There are 5 ways to turn a row about zero (a turn may also mirror it). The second row of each pair is the first, turned, with some noise. The first 50 pairs use one turn. New pairs use 3 turns, one after the other, and a turn may come again.
(in the rows, 128 means zero)
Some pairs, each with its turns in order after it:
[154 168 166  97  81 168  78  84 159]
[145 167 109  91 156  32 111 138 100]	Q_180

[139 145 109 154 108 138 112  89 121]
[107 160 158 116 110  99 137 118 123]	Q_180

[156  85  96 178 167 178 114 116 118]
[140 172 123 185 156 157 127  79 165]	Q_588

[145 135 151 141 120  98 150 120 177]
[110 123 166  84 147 157 123 143 121]	Q_111

[151 117 142 177  81 133 166 150 151]
[132  92 163 113 156 161 129  83  94]	Q_588

[173  97 151 135 135 179 156  81 166]
[186 125 172 132 106 100 103 115  78]	Q_180

[136 156 100  85 118  96 110 137 110]
[ 95 133 107 100 134 131 106 160 157]	Q_180

[165 157 162 110 103 120 151  76 138]
[138 124 141 178 155 161  72 147 127]	Q_562

[165 116  80  91 161 180  86  90 103]
[140  84  60 132 137  60 145  90 146]	Q_111

[144 132 148 146  92 111 145 136 115]
[145 116 114 137 107 126 165 148 122]	Q_934

[154 140 168  93 165  94  83 141 161]
[136 119 179 170 152  73 101 144 164]	Q_934

[154 126  85  89 120 122 166 158 118]
[ 89 106 162 156 120 108 149 116 160]	Q_562

[124  88 142 164 168  91 149  80 125]
[144 138 132  69 102 100  99 173 121]	Q_111

[143 154 153 124 121 148 138 115 170]
[136 117  99 148 152 146  97 111 134]	Q_562

[128  88 107 106 104 101 152 153 174]
[115  87 147 138 174 143  86 157 108]	Q_588

[ 84 154 100 143  80 102 180  97 176]
[134 196 106 111 116 177 161 186 139]	Q_934

[109 130 153 101 155 153  84 173 163]
[ 90 147 183 149 153  86 126 108 123]	Q_934

[155  88 139 134 134 141 104 107 158]
[158 149 145 118 124 128 139 150  82]	Q_180

[110 152 174 177 176  88 114 142 173]
[ 96 164 110  71 113 188  99 165 135]	Q_111

[144  96  93 125 177 125  80 110 129]
[129 177  98 175 133 133  93 142 150]	Q_588

[ 97 138  83 136  98  91 169 111  77]
[ 96 147 135 117  95 150 127  94 207]	Q_180

[ 94 169 138 176  87 143 149 154 176]
[121 129  88 147 184 128 139  76  79]	Q_562

[126 118 129  88 130 129  86 136 158]
[136 128  93  99 138 128 138 165 105]	Q_180

[180 142  95 149 158 155 132  76 101]
[162  77  94  88  94  97 145 100 128]	Q_111

[ 86 157 124 115 122 125 164  84 122]
[138 108 134  98 117 102 132  93 180]	Q_180

[ 89 140 132 107 103 110 124 180 132]
[ 99 168 135 162  92 107 146 120 127]	Q_934

[133 138 105  92  84 116 150 174 141]
[ 78  93 156 144 157 129 155 107 141]	Q_562

[147 158 106 101 104 106 146  79 170]
[105  96  62 115 142 120 114 129  98]	Q_588

[146 169 180 179 158 136 109 156 147]
[118  94 182 101 133  73 149 169 111]	Q_934

[ 87 143 128 126  91 163 163  91 167]
[109 176 100 106 169 161 166 157 124]	Q_934

[171  97 144 159 139 119 171 133 106]
[168 107 139 175  88 126 150 135 122]	Q_562

[100 129  77 126 151 150  88 137 116]
[144 161 122 181 137  86 136 140 144]	Q_588

[106 177 147 114 146 113 179 150 134]
[136 138 127 162 190 102 146 120 161]	Q_562

[176  89 108 113  94 122 134 160 113]
[180 136 139 142 181 113 136 101 108]	Q_111

[ 91  87 131 110 120 134 141 112  80]
[141 149  65 130 127 120 114  81 112]	Q_934

[101 103 149  79  84 101 178 154 136]
[122 140 209 167 167 125 101 145 135]	Q_111

[121 156  81 116 114 119  98 161 135]
[ 77 150 143 103 139 145 147  98 140]	Q_562

[166 167 143 151 175 171 150  93 153]
[101 111  82 149  88 156 142  70 144]	Q_588

[134 162 103 115 136  78 144 100  99]
[116 137  94  83 118  83  94 119 132]	Q_588

[152 158 110 168 102 138 135 148 158]
[116 130 116 157 129 147 134  73 105]	Q_562

[151 169 141  77 106 100 110 127 163]
[111 135 142 187 145 126 128 170 168]	Q_934

[102 121 102  80 133 138 141 171 137]
[129 100  67 130 103 151 117 138 135]	Q_180

[101  79 121  92 103  97 157 140 132]
[111 106 154 103 170 126 109 177 136]	Q_588

[159 148 158 162 140 122 139 169 152]
[145 133 119 102 144 197 125 135 136]	Q_111

[150 126 133 173  76 115 163 156 172]
[154 150 138 207 106 108 135 150 152]	Q_180

[148 163 163 126 173 169  88  89  93]
[101  75 110 115 183  89  86 143 110]	Q_934

[ 77 177 119  95 149 172  92 158 147]
[138 111 126 186  81  80 174 165 122]	Q_588

[143 116 130 151  98 108  78 116 143]
[130 125 145 102 115 166 116 115  89]	Q_562

[144 107  81  78 115 164 115 124  99]
[147 104 115 167 152  70 145  94 144]	Q_111

[160 108 139 156  91 159 110 139 105]
[167 120 106 149 148 140 156 136  88]	Q_111

New pairs. What belongs after each?
[139  79 122 107 160 146 135  89 153]
[145 102 114 157  81  94 131 136 160]	Q_588 Q_111 Q_180

[164 169  92 142 151 129 104  84 136]
[120 108 125 110  86 117  83 171  94]	Q_934 Q_934 Q_111

[ 86  77 143 124 145 173 178 157 134]
[184 137  89 159 143  70 164 142 148]	Q_562 Q_562 Q_934

[171 165 115 103 150 120 128 152 155]
[120 128 131 158 193 114 129 126 118]	Q_180 Q_588 Q_180

[132 131 101 175 154 109 160 158 149]
[143 144 142  58 111 140 134 143 136]	Q_934 Q_934 Q_934

[156 144  97 108 178 107 116  88 135]
[107 174 144 101  77 161 139 117 132]	Q_934 Q_934 Q_588

[128 148 165 130 120  80  78 154  78]
[126  98  79  94 109 105  92  74 110]	Q_111 Q_588 Q_588

[ 81 131  80 161 174 154  93 101 145]
[ 99 140 143 153  58 128 177 157 108]	Q_562 Q_562 Q_588

[124 143 105 118 152 121 165 104  79]
[130  86 108  80 151 115 113 132 151]	Q_562 Q_562 Q_934

[ 80 122 179  76 133 105 141  95 177]
[196 128 140  89 135 180  85 145 106]	Q_562 Q_934 Q_562

[144 115  82 176 125 125  93  98 113]
[162 143 110 109  94  73 122 161 106]	Q_934 Q_934 Q_111

[109  97 138 109 105  89 100 170 123]
[107 117 130 133 126 133 181 184 134]	Q_180 Q_934 Q_588

[122 108 127 168 125 171 173 148  79]
[ 95 110 129 179 123 117  72 159 148]	Q_934 Q_588 Q_588

[ 85 101 101 152  86  84 132 118 147]
[ 90 194 124 147 145 137 133 103 136]	Q_180 Q_562 Q_588

[117 160  97 157  91  94 158 121  95]
[126  89 153 117  60 102 124 117 143]	Q_180 Q_934 Q_588

[176 110  85  81 157 177 161 113 173]
[209 110 166 183 170 111 109 118 149]	Q_111 Q_562 Q_934

[115 118 118 125 117 119 114 160 148]
[109 124 120  99 123 115 137 109 146]	Q_562 Q_934 Q_111

[179 172 145 121 100 109  86 126 150]
[ 95 140 154 143 101 195  93 116 112]	Q_562 Q_562 Q_934

[123 158 115  79 143 159 157  89 126]
[145  86 163  98 138 135 122 165  94]	Q_180 Q_934 Q_934

[180 109 112  93  93 148 118 105 156]
[165  95 119  76 151 152  87 124 120]	Q_934 Q_934 Q_180

[121 153  79 166 170 155 126 169  95]
[154 171 142 158 101 121  72  80 124]	Q_180 Q_562 Q_111

[156 165 156  93 119 125  97 174 122]
[133 100 128  71 147 135 175 146 153]	Q_934 Q_180 Q_934

[137 150  81  94 138 119  80 169 135]
[ 79  90 101 125 106 147  95  91 139]	Q_934 Q_562 Q_934

[154  83 150 134  97  78 148  99 121]
[ 84 130 187 123 118 156 111 151 152]	Q_180 Q_934 Q_588

[124 128 149  96 137  79  77  85 105]
[145  97 134 153 118 152 205 109 110]	Q_562 Q_588 Q_934

[ 98 125 166 124 122 139 162 179 121]
[115 172 160  88 132 119 113  91 141]	Q_111 Q_180 Q_588

[163 119  97 170 174 143  78  98 161]
[164 108 107 133 155  91  70  97 182]	Q_562 Q_588 Q_588

[ 78 101 125 122 147  97 126 147  94]
[155 131 148 133 144 152 130 193 116]	Q_562 Q_588 Q_588

[113  82 158 151 107  99  85 171 132]
[106 111 124 132  80 166 138 188 133]	Q_934 Q_111 Q_562

[133 178 179  83  99  83 130  97 168]
[140  54 164  64  99  94 118 137 135]	Q_934 Q_562 Q_111

[137 125  91 156  81 146 109 138  79]
[136 170 140 188 145 110 140  93 128]	Q_562 Q_111 Q_180

[168 166 124 176 104 127 173 139 101]
[ 86 179 129 142  87  81 124 138 106]	Q_934 Q_180 Q_180

[ 91  88 169  85 134 137 172 127 157]
[197 143 157 108  94 120 153 146 108]	Q_180 Q_180 Q_588

[151 175 139 164  78 132  81 144  81]
[130  92 153 138 188 169 146  78 104]	Q_562 Q_111 Q_588

[ 91 139 164 148 153 100 103 128 137]
[157 117 167 166 129 132 161 122 121]	Q_111 Q_588 Q_562

[112  78 165  80 123 136 108 153 179]
[ 94 147  90  78 134 153 164 155  83]	Q_180 Q_180 Q_562

[ 96 127 152 131 174 124 136 109 131]
[145 142  95 118  94  98 142 109 143]	Q_588 Q_588 Q_934

[151 178 100 155 179  92 137  92  78]
[178 132  71 109  80 140 189 135 139]	Q_111 Q_934 Q_111

[153 158 117  79 171 114 144 130 105]
[135 145 158 149 138 177 146  81 143]	Q_588 Q_180 Q_111

[141 143 153  78  83 124 121 176 107]
[152 116  67  81 123 122 101 120 148]	Q_588 Q_111 Q_111

[146  90 102  98 149  86 180 175 110]
[110 174 139  95  60 163 110  97 111]	Q_588 Q_934 Q_588

[ 93  92  93 102 153  85 153 176  99]
[170 140 113  68 179  91 124 101 122]	Q_180 Q_180 Q_588

[107 145 156  89  99 118 180 143 159]
[157 160 169 140 177 107  97 139 137]	Q_588 Q_562 Q_111

[124 175 116 155 169 158 150 154  92]
[119  81 109  89 143 159 178 156 132]	Q_562 Q_111 Q_588

[145 104 139 103 147  77 156 134  97]
[111 153 156  83 106 164 110  98 152]	Q_180 Q_111 Q_934

[ 93 134  80 141 173 174  84 160  92]
[166  98 160 201 172 132 168 141 136]	Q_588 Q_180 Q_180

[151  92 126 157 163 152 119 153 107]
[ 99 123 129 126  67 152 141 125 118]	Q_180 Q_562 Q_934

[107  90 135 149  82 159 126 153 150]
[ 94 118 106  98 139 102 120 166  89]	Q_934 Q_180 Q_111

[ 89  89 140 124 160 156 140  83 145]
[143  89 164 175 105  90 155 140 127]	Q_562 Q_180 Q_588

[ 96 148 163 102 163 164 135 105 119]
[111 133 101 128 120  99 143 160  74]	Q_934 Q_111 Q_588

[134 152 178 103 137 118 101  94 171]
[110 121  84 137  86 107 103  85 117]	Q_562 Q_180 Q_934

[ 93 163 105  98 110 154 108 163 170]
[128 168 103 112 113  87  70 117 133]	Q_111 Q_562 Q_588

[154 111 165 130 159 100 161 118 126]
[127 156  72 152 129 101 148 130 122]	Q_934 Q_588 Q_111

